All rows are made from the same 13 directions, up to rounding. Whole rows:
[[-14  23  22  13  25  32  41   7  16 -40  10 -43 -14   2   7 -25 -17  -8
   17]
 [  9  -1 -44 -22 -31  -9   3 -12  37  -9 -28 -23 -24   8 -15 -21 -74 -16
   28]
 [ 48 -45   4 -34  24  -6  33  -1 -34 -20 -18  12  27 -34   4 -24 -24 -35
    4]
 [-38  10  30   7 -27  -6 -21  24  -9   8 -13  -8   3 -35 -14  22  -1 -29
  -34]
 [-48  28  19  11  -3  41  37   7  23 -47  -9  19  10  -3   9  26  15  35
  -23]
 [ -2 -17 -20 -23  61  34  63   1  -7  13  27   8 -10  19   2 -30  14   5
  -10]
 [  5  15 -28 -11  45  -3 -46  -1  33  -9 -14 -23 -20  -3 -22  15  24  18
   19]
 [ -4  23  25  36 -72 -11 -10 -31 -28  15  40  12  -6  24  16  22  -1  44
    1]
 [ 12  11  24   0  -1   2 -22  16 -39  49  12  28  10  -3  14  -3   9 -39
   -9]
 [ 11 -19 -12  13 -42  21   1 -27   8  28 -22 -23  16  -9 -27   3 -53 -42
   14]
 [  5  24 -43 -23  -8 -57 -10 -19  14  -6 -15  34   9  30 -18 -14 -15  35
    0]
 [-13  32   2  27  -6  42   2   3   1  44  -6  17  41   8  25 -11  11 -45
   -9]
 [ 43 -61 -12 -33  20   8  38  24 -10  18  10  15 -16  11   2 -31 -42 -25
   -5]
 [  3  10  25  29  26  60  38 -25 -23  18  20 -12  35  -7 -13   0   8 -16
   -8]
 [ -8  -6 -37   5  18  29  34  -4  25 -15 -11 -25  30 -23  -3 -15  -7  -1
  -41]
 [ 34 -11 -11  -1  -5 -34 -43  16  -4  -4  20  13 -11   2  21  11  19  44
  -20]]

Rows cut short, each followed by the rest of it:
[ 15 -24 -33 -17   6 -11 -42 -11 -11  33 -16 -38  -7 -42   3]  [ -3  14 -46  15]
[ 12  -2  28 -15  33  20  20  43 -21 -10  26  14 -16  -9  24]  [-11   0  -3 -28]
[-37 -38  -4  42 -14   6  -7   7  18  26  27 -28 -15  12  17]  [ 20  64  23 -16]
[-24  27   4  -6   2  -3  -6 -37  10 -27 -10 -13 -18   2 -42]  [29  2 34 31]
[ 10 -30  -2 -11  19  45 -14 -14  -5   9   4  -7 -18 -29 -30]  [52 14 22 -7]
[ 14  12  -5  -4  -4   3 -46  14  13   2 -21 -28 -14 -23  14]  [  0 -13 -38  25]
[ 42 -33 -10   6 -30   6  19   6  10 -35  -3  17   9  11  74]  [-19  -9  12  24]
[  4  39  29  -6 -21 -10 -13 -12 -16 -23 -17 -14  -6 -16   4]  [ -8 -33 -31  44]
[-15 -16 -17 -21 -14   0   9 -39 -22   4   9   5 -15 -20 -23]  [ 33  12  38 -10]
[-35 -26 -15  -1 -14   2  24 -14  19 -21   9 -21 -26  -5 -34]  [ 29   1  52 -25]
[ 14 -39   7   6  18 -32  -8  19  -7   2  20  -1  -5   9  -3]  [ -2  28  20 -17]
[-39 -15  10 -10  38 -34  28  15   9 -43 -11  13   7   3  -9]  [ -1  51  28 -11]
[ 11  32  22   5 -27 -20  -8 -30 -46   0  29  41  10   9  14]  [18 17 48 -3]
[ 12  -4  41  -1   9 -18   3  10 -26 -40  16  -9  -2 -28 -29]  [ 18 -11  29 -33]
[ 10 -18 -45  -2 -19  13 -31   2  17  19 -16 -18   0 -26  36]  [  2   9 -20  -3]
[-15  11  21   7   0  33  15 -29 -17  -4  -6 -11   8 -18   1]  [ 14  14 -15  28]
[ 16  23  17   1  54 -15  13   1  -7  -5   4  -5  18  19 -29]  [-34  -5 -16  11]
[ -6 -13 -14  13  25 -21   3   2   6  42  15  17  15  42 -22]  [-14  30   7 -14]
[ 22  40 -38   6 -31 -29 -33 -26   8   5 -11 -49  15 -23 -19]  [-26 -60 -21  -9]
[ -4  56  34  -2   4 -33 -22  35   9 -22  -3  34  -4  30  -9]  [ -6 -19  11  -3]
[  1  -7 -32 -50  52   4  -9  27  -4  13 -20  26  -3 -25  15]  [ -8  27 -26 -16]
[ 11  -9 -30   8 -34  -7 -31  11   9  14  30 -27 -37  -3  37]  [  2   0  25 -18]
[ 12  39  19  33  36  40 -28  29  31  13   1   8  21  23 -13]  [  8   3  -4 -14]
[  9 -18   7   6 -17  17  14   2   1 -28 -20 -23  19 -39  11]  [ -1 -24 -25  -6]
[-18 -43   8  16 -53 -32  28  31   9  -5  -1  22   7  23  38]  [-18  -3  -4 -17]
[ 15  71  -7 -10  12 -10  10 -38 -20 -12  -4  16  24  15  19]  [-38 -11  -7  40]
[-51  51  15  10   3 -20 -19  21   2  24 -23   7  30  -7 -21]  [ -8  13 -44 -30]
[ 48 -19 -25  -4  19 -10  -1  13   7  31  11  -1  10  19 -32]  [-29 -49 -12 -29]
[ 19  -7  46  16  10  26  26 -14 -14 -30   4  27  22  12  -5]  [21  7 24 20]
[ 12   6   2  14  -8  23  39  -8  17 -21 -12  10  35  12 -14]  [-12 -45   0 -11]
[ 27   0 -19  -5  30 -38 -31  29  10  14  13  33   6  30  -6]  [ -7  17  33 -33]
[  6 -72  10  -5 -35 -34  -8   4 -22  26  -8   2  -2 -15 -18]  [ 14  -4 -25  -4]
[ -4  14  35   3  -4 -13  -9  22 -16  -9  -6 -22   7 -34 -27]  [ -2 -32 -34 -28]
[ -4   6  30   3  13 -40   2  -7 -40  -6  15   7   7   4  24]  [-16  48  -2  23]
[ -1  46  13 -18  30   5 -56   6 -14  26  13 -15 -37 -17 -46]  [27 -4 -2 -6]
[-13   5   0  -1  25   7  17 -29  -2 -13  -4 -17   2  -4 -17]  [ 2 20  5 25]
[ 10   5   7 -15  11 -54  -9 -25 -36   2  14 -20 -17   1 -13]  [-21   8  -4  35]
[-21 -27 -18   0 -41 -10  51 -47 -21   0  18 -20  -5  -5  -8]  [ -7 -13  20  -4]
[ 13  13 -22  -3 -15  22  -6  -1  29 -36  12 -26 -36  -5  12]  [ 11 -33  44  -4]
[-26 -37 -24 -21 -10  -6  23   0   7   2   5 -30 -39 -12 -20]  [ -1 -16   4 -14]
[  3 -26  -4 -14  19  10  -7 -14   2 -21 -23  13   5 -17   3]  [29 39 14 24]
[ -3  25   4   2  18 -19  -5 -21 -36  46   3  14  36   3 -26]  [-16  15 -31  -6]
[ 13   6   3  -3 -22 -43 -13   5 -13 -24 -29  10  43 -30  11]  [-13 -12 -21 -17]
[  1   4 -57 -16 -27   0 -47 -14  35  14 -36 -12  -8 -18  -8]  [ 18 -19  -6   6]
[ -7  -1   1 -34 -33 -24   6   7  -2 -16 -23  41 -16   7   6]  [  2 -31   0  14]
[ 30 -11 -12  -7   7  -3 -28  -8  11 -24  -1  -2 -21   3  23]  [15 19 32 37]
[ -4  44  -3 -31  24  -1  19 -18 -20 -26   8 -27 -25 -20  -3]  [-24 -22  -4  17]
[ 17   2   1  -7 -16  23   7   7 -20  -1  31  16  -5 -21  -6]  [ 24 -28  41 -65]
[-14 -21  30 -15  -4  -4  20  16 -30 -22   0 -13  -9 -43   4]  [  3  -3 -19 -18]
[ 27  13  32  31 -63  15  13 -14  -9  -7   4  19  23  19  16]  [  0 -54  -2  15]
[ 22 -21 -10  -9   6  47  -8  27  38   2 -10 -31 -35  -7 -19]  [  6 -60 -25   3]
[ 12  13   1  15  -8 -24  30 -25   7 -30  26  -9  -5  40 -19]  [-19 -30  51  10]
[ 32  25  18 -10 -18  20   6  -6 -12 -45   7  38   5 -10   3]  [ 28 -37  53 -21]
[-13  22 -18   7 -52 -24 -29  10  -6  28  -5  20  24 -15  14]  [  3  -9  -6 -54]
[-22  12  13   3 -19 -21 -23  30  46  -7 -20  31 -25  53 -13]  [ 13 -12  14  26]
[-18 -21  34  16  -8 -27 -14  35  37 -12  -5   2 -35  50 -18]  [10  0 10 33]
[ 14 -42 -36  23 -33  -8   9 -23  21  19  -4 -11  20  20  -1]  [ -9 -12   3   4]
[ 15   6  -9 -33 -24 -22  -2  14 -18 -16  13  27 -26  -7  29]  [ -3 -23  26 -18]
[ 14  23   4 -14 -29  37  -5 -38 -11 -35 -11  -7 -10 -39  -4]  [ 38 -34  22  17]
[-34 -10  20   3 -22  -9  14 -18 -25  30  23  -6 -33  19  -7]  [ 4 16 -5 28]
[ 24 -28   2  -8   7  14 -12  36  22 -35 -25  12  -2 -10  63]  [ -1  19 -14  27]
[-17  34 -30   6 -16  70  14 -59   6  14  -8 -11   9 -14   7]  [20  0  2 24]
[  1  62  19  -1  27   9  16   1  10 -25   5  -4  -7  25 -19]  [-23 -38   2  17]
[ 12   9 -11 -18  56   5  20   4   4 -22  -4  18  22  -3 -27]  [ -6   2  22 -30]
[  6  27 -21   6  -4 -20 -40 -18   3   5  21  -2 -24  23  34]  [ 4 42 40 32]
[ -1  21 -40 -50  -8 -17 -16 -26  -9 -15   0  17 -38 -13   5]  [17 -2 45  9]
[ 39 -40 -19  -1  42  19  10 -22  24 -25   9 -24 -14  10 -33]  [14 -1 46 19]
[ 10  -5  21  24  35  -7  -3  23   0 -18   8 -26  20 -11   9]  [-16  26  -9 -14]
[ -3  12  -7 -21 -18  19  49 -31 -47  27  10  28  12  -3  36]  [-29 -10 -31  13]
[ 16  32 -25  17   4   6 -27 -19  11  -4  20 -12  -3  11  32]  [ 1 27 38 12]
[  0   5 -28 -24   5 -26 -30  -1 -12  52  -4  21   0   2 -28]  [  0   0 -14 -19]
[-19  18  -9  18 -35 -21 -34 -27   3  34  21  15 -19  40  -9]  [27 27 45 15]
[ 40  10  30   3   7   6 -13  40  11 -36   3  13   0   1  -5]  [  6 -44  15 -23]
[ 14  13   0  37  16  31  -7  16  31  25  21  -1  15  33 -31]  [  5 -17  19 -38]
[ 21 -20 -36 -14   4  25  33 -31   3 -27  10  -2 -13   4  49]  [-9 14 34 33]
[-18  22   7 -15 -16  17  22  21  10 -31  16  33 -32  15  24]  [ 13 -14  47 -19]
[-11  30   8 -14  17   1  -4 -15 -28  17 -14   0  18 -26 -17]  [ -6   3 -41   5]
[ 21 -15   7  -4  -6  -6   4 -30 -38  -5   6   5  30 -39 -38]  [ 26  -9  23 -39]
[  2 -29  52  68 -13  -2  12 -20 -21  10  18 -45  43  -4 -26]  [  2  16 -19  -2]
[  9  16  24 -16 -54 -49 -37  -1 -19 -29 -17   8 -20 -17  11]  [ 12 -30  -1  28]
